The first 9 rows are patterns. Each new row is the sum of 3 different patterns, raised or lowered, with some noise. Before adding, each is slid sideways (what falls off one end comes back at the other) and multiplied by a number that may be negative. Names go in the order of the patterns.
(in the rows, 128 means zero)
Known rows, each followed by the names of its patterns:
[102 139 142 122 149 105 140 115 117 106 104 131 132 133 124 109 112 155
 102 129 117 149  99 104 151 113 152 156]
Viv
[118 120 113 153 146 145 130 153 122 103 122 151 128 115 151 146 131 154
 136 133 100 115 146 108 125 108 132 115]
Ler
[125 120 152 108 155 143 141 158 148 150 117 106 146 119 108 146 124 124
 139  99 111 132 138 153  98 152 147 100]
siz
[134 142 122 157 105 152 146  99 125 107 118 114 108 124 130 112 104 148
 156 140 147 155 130 144 119 155 125 153]
liv
[149 120 147 153 129 150 132 148 106 152 115 152 153 113 144 111 100 129
 158 156 125 105 136 108 102 155 111 134]
Rul
[105 116 127 124 125 151 120 148 157 157 140 155 134 107 124 113 147 112
 156  99 135 108 101 156 137 123 140 150]
guva
[118 137 114 105 151 112 101 132 100 131 113 154 142 154 153 117 158 118
 132 121 157 141 147 135 117 141 151 157]
gep
[107 156 155 105 119 139 127 138 104 131 135 135 156 124 119 113 115 105
 119 131 111 139 152 117 153  99 141 128]
pato
[156 145 105 156 154 127 120 126 148 153 126 106 151  98 138 129 102 102
 146 151 104 117 133 144 122 111 101 140]
kiv

New rows, each followed by the names of its patterns:
[113 155 139 131  95 152  82 131 123 112 137  99 137 116 116 111 154 107
 115 147 141 103 113 160 100 158 156 135]
Viv Ler liv
[121 124 145 112  84 174 149 108 118 188 129 203 101 101 113 134 102 116
 147  90 124 117 141 106 167 122 136 153]
Rul gep kiv
[ 89 105  55 124 101  95  96  88 131 107 135 116  69 101 135  94 121 102
 113  51  74  86  54 103  57  94  77 101]
Ler liv gep
[ 74 118  70  89 150  79 104 142 102 113 132 130 118 109 128 113 112  89
 102 123  93 157 105  96 104 115  81  99]
Viv liv pato
[106 106  50  80 115 105 111 104 146  40  75 121  62  62  84  87 136  80
 137 133  54 130 118 124 141 150 118 103]
Ler siz pato
[143 119 102 121  91  86 119 144  93 154  92 112 125 107 118 157 145 102
  75 146 146  82 150 142 120 122 140 105]
siz Rul guva
[152 118 111 138 168 158 159 181 112 109 130 120 131 156 166 162 151 155
 177 122 143 126  86 111 131 132 158  76]
Ler liv guva
[138 126 131 114 146 183 117 138 173 142  98 117  99 184 146 163 151 123
 149 149 126 134 143 136 154 105 149  97]
Rul pato kiv
[135 137  91 124 124 128 149  98 177 120 154 124 149 186 115 168  95  86
 152 121  75 156 111 117 118  91 107 133]
Viv siz liv
[175 145 117 166  87 150  84 127  99 134 176 105 115 119 146 107 120  83
 131 131 124 106 142 147 110 156 135  78]
Viv Ler gep
[129 150 122  84 159 174 190 168 164 138 152 141 156 115 162 144 172 117
 188 113 214 165  86 190 114 143 103 165]
siz liv gep
[168 138 113 165 144 191 122 101 114 133  74 176 161 129 171 100 166 125
 157 150 165 174  76 168 155 158 155 170]
liv Rul guva
[196 149 133 177 139 118 154 117 146 158 194 111 132 115 139 155 125 127
 159 178 140  95 152 159 142 171 115 188]
siz guva kiv
[104 106  82  74 107  81  55  45  79  74  66  96 111  78  53 102  75  86
  69 106 100 122  88  74 100  91  81  98]
Ler siz liv
[152 177  93 117 106 149  98 125 157  98 145 139  87 112 140 126 107 114
 154 126 102  82 109 113 106 103 115 148]
guva pato kiv
[160 128  90 126 117 100  92 136 119 113 123 100 140 165 115 145 121 100
 107  97 118 122 147 130 126 126 137 128]
Viv siz guva
[137 105 127 123 115 157 168 163 133 108 116 116 141 148 103 137 170 127
 176 173 127 146 149 160 127 151 126 139]
Ler Rul gep
[ 67 133 128  82 170 129 117 119  89 151 107 161 129 138 122 149  99 146
 158 108 150 106 141 137 120 113 134 128]
Viv liv gep
[143 171 184 151 134 161 159 111 111  92 141  95 154  83 163 108 102 136
 115  97 161 110 128 104  99 172 124 173]
Viv liv guva
[103 115  73 145 114  76 117 104 114  78  53  63 103 126 135 121 153 100
 123 101  83 100 144  87  88 124  93 133]
Ler gep kiv
[168 159 157 190 164 167 209 171 178  94 178 134 134 200 160 156 116 151
 137 183 145 163 125 189 150 122 192 135]
liv Rul pato
[145 164 153 149 190 194 161 150 155 137 121 174 169 163 116 135 147 128
 177 121 165 165 158 225 128 156 147 154]
siz gep pato
[115 108 105  94  80 126 129 140 113 139 124 118 138  99 168 145 131  97
 141  83 103 108  81  91 117 152  71  95]
siz gep kiv
[ 63 114  92  87  66  99 104  98  76 107 116  78  87 104  88 123  82  96
 116  87 118  85  83  94  46  82  59 104]
Viv liv guva
[164 131  79 123 134 127  98 118 143 107 111 102 154 160 171 169 164 171
 153 122 143 130 164 123 146 149 154 130]
Ler siz liv
[130 114 109 119 143 156  79 122 134  53 103 104  92  78 165 148 116 116
 146 124 126  84 122 140 106 137  99 129]
siz guva kiv
[112  74  97 135 102 139 114 103 135  80 117 124  64  96  95  87 119 125
 141 104 127 105  96 107 123 127 167 105]
siz Rul gep
[171 160 180 164 192 163 135 155 161 147 139  94 184 137 138 173 119 192
 153 173 147 191 171 117 153 192 150 177]
Viv Ler pato
[141 151 149 108 110 121 162 134 129 131  93 148 121 124 129 137  91 118
  95 139 108 145 107 166  99 117 167 125]
Ler liv Rul
[141 134 117 122 143 202  87 163 157 153 142  94 198 155 102 101 135  96
 133 128 144 108 167 201 100 126 132 127]
siz pato kiv
[100 138 176 122  90 100 116 109 113 138 107  93 131  78 119 116 122 126
  78 130 120  87 126 101 148 100 120 170]
siz guva pato
[113 141 116 121 163 168 113 120 149 159  92 127 185 108 153 169 120 150
 155 123 153  84 132 129 128 103 112 126]
Viv Ler Rul
[146 114 124  94 132 129  82  81 117 101  93 132 109 129 107 113  96 101
  87 156  99 124 115 100 112 118  93  90]
siz liv kiv
[124 153 104 172 153 139 102 101 143 161 146 142 156 107 144 125 113 138
 129  85 151 114 117 120 130  82 150 117]
Ler Rul pato
[128 124 152 131 157 112 115 163 148  88 135 142 129 154 114 116 167 165
 171  87 132 153 102 104 105 151 123 129]
Ler pato kiv
[123  94 157  94  99 122 129 114  96 160 155 161 169 106 177 101 128 134
 113 144  95  99 125  76 118 135 142 117]
Viv liv guva
[129 106 143  84 139  95 125 141 122 135 128 149 122  86 130 114 138 163
 103 165 170 172 151 130 133  82  93 100]
siz guva pato
[133 134 103 117 117 116 143 100 128 123 136 138 128 133 106 109 131 114
 133 137 150 124 136 103  99  93 146 165]
siz Rul gep
[ 63 112  83  88 113 105 126 104  80  90  60 152 129  60 150  98  35  58
  78 145  77 133 118 107 177 129 122 126]
siz liv Rul
[ 94 147 105 169 131  95 159  97 129 122  61 110 138 141  80  74 128 120
 100 119  70 116 173 102 114 144 152 106]
Viv Rul kiv
[129 140 186 151 143 127  65 110 118  78 100 106  85 133  65 113 147 169
 173  90 186 127 105 104 155 152 132 155]
siz liv gep
[119 129 105 114 117 111  93 115 155 118 141 135 134 165 127 159 168 134
 142 120 148 202  85 166 176  76 128 131]
liv Rul guva
[159 165  92 130 151 121 164 100  85  81 130 100 138 139 115 175 128 120
  75 168 157 163 157 113 162 156  86  77]
Ler guva kiv
[175 131 104 124 137 106 141 160 119 127 171 167 152 123 160 137 131 133
 138 162 141 170 133 126  93 140 103 126]
Ler siz gep
[106 161 131 151  81 111 157  96 114 135 152 100 158 130 153 126 173 138
 121 157 186 113 130 154 106 129 106 124]
siz guva pato
[144 128  91 106 104 136 107 104 140 149 122  90 146  76 114 108  78  57
  93 129 113  71 130 160  96  87  96 121]
Ler siz kiv
[119 114 144 149 101 100 106 149  97 112 158 163 159 142 167 127 131  99
 120 100 140 129 173  91 158 114 112 162]
siz liv guva
[125 147 189  60  85 139  99  84 116 152 159 137 126  99 103 131  76  68
 141 120 118 121  86 166 106 105 149 147]
siz guva kiv
[133 137 123  98  89 132 163 134 141 135 195  82 119 153 118 200 184  75
 154 134 136 162  74 129 142 148 123 103]
Viv pato kiv
[127 192 108 163 191  82 144  99 144 122 197 172 129 143 171 149  86 142
 117 109 148 124 123 151 117 126 105 168]
siz Rul gep
[149 142 156 173 187 115 132 158 173 154 119 158 154 115 130 139 172 141
 168 175 129 189 170 193 138 122 166 123]
Ler Rul kiv
[159 139 166 114 172 154 133 153 182 175 179 150 168  89 169 123 104 188
 134 159 133 176 134 165 135 148 166 143]
Viv gep pato
[180 130 134 139 112  86 134 165 117  90 165 116 119 190 137 141 138 110
 137 125 110 141 117 150  74 144  85 143]
Ler Rul guva
[164 157 141 139 117 170 190 163 105 164 120 120 145 111  89 152 138 144
 132 150 177 155 158 113 177 163 161 130]
Ler gep kiv
[143 125 130 123 158 112 136 163 103 123 163 103 129 111 130 133 154 129
 159 127 159 116 134 150 127 143 104  75]
Viv liv Rul
[140 107 103 149 151 118 107 121 107 181 143 120 153 107 140 107 104 142
 157 138  96 156  90 108 123  75  77 103]
siz guva kiv
[186 153 157 118  92 179 113 114 134 128 122 169 112 118 179 147 173 154
 150 109 107 116 182 143 138 207 105 139]
siz Rul pato
[139 159 123 170 155 180 172 145 137 180 146 161 177 156 144 129 173 172
 175 192 166 182 176 204 231 135 176 143]
Viv gep kiv
[127 165  56 100  53  91 143 114  84 147 135  70 117 138 138 148 154  89
 163  99 170 120 136 101 125 122 109  97]
liv guva kiv
[105 107 123 119 101 166 136 143 145 119 145 135 103 175 116 163 109 151
 150 119 131 144 155 113  93 109 166 147]
Ler Rul pato
[116 111 149 107 129  81 165  73  82 146 119 147 131  89 100 140 124 173
 137 111 137 115 106 124 143 108 133 105]
siz liv gep
[106  91 128 183 118 146 154 130 179 146 137 105 168 141 117 113 107 148
 114 106 130 139 141 104 104 112 104 111]
Ler Rul kiv
[131 126  93 140 109 160  78 157 103 133 162  82 121 168 123 140 136 156
 172 109 135 101 142 117  87  94 146  89]
Viv guva kiv
[136 158 153 128 126 203  90 152 113 117 181 158 134 139 173 160 136 135
 183 141 153 119 201 156 154 172 170 142]
Ler siz guva
[122 134 156 106 128 158 139 179 159 134 131 109 121 142 134  71 103  85
 101  83 129 138 165 129 121 139 107  98]
Ler liv gep
[140  91 146 144 116 157 142 164 174  95  83 146 176 114  96 145 163 141
  96 128 127 139 136 155 118 174 156 142]
Viv pato kiv
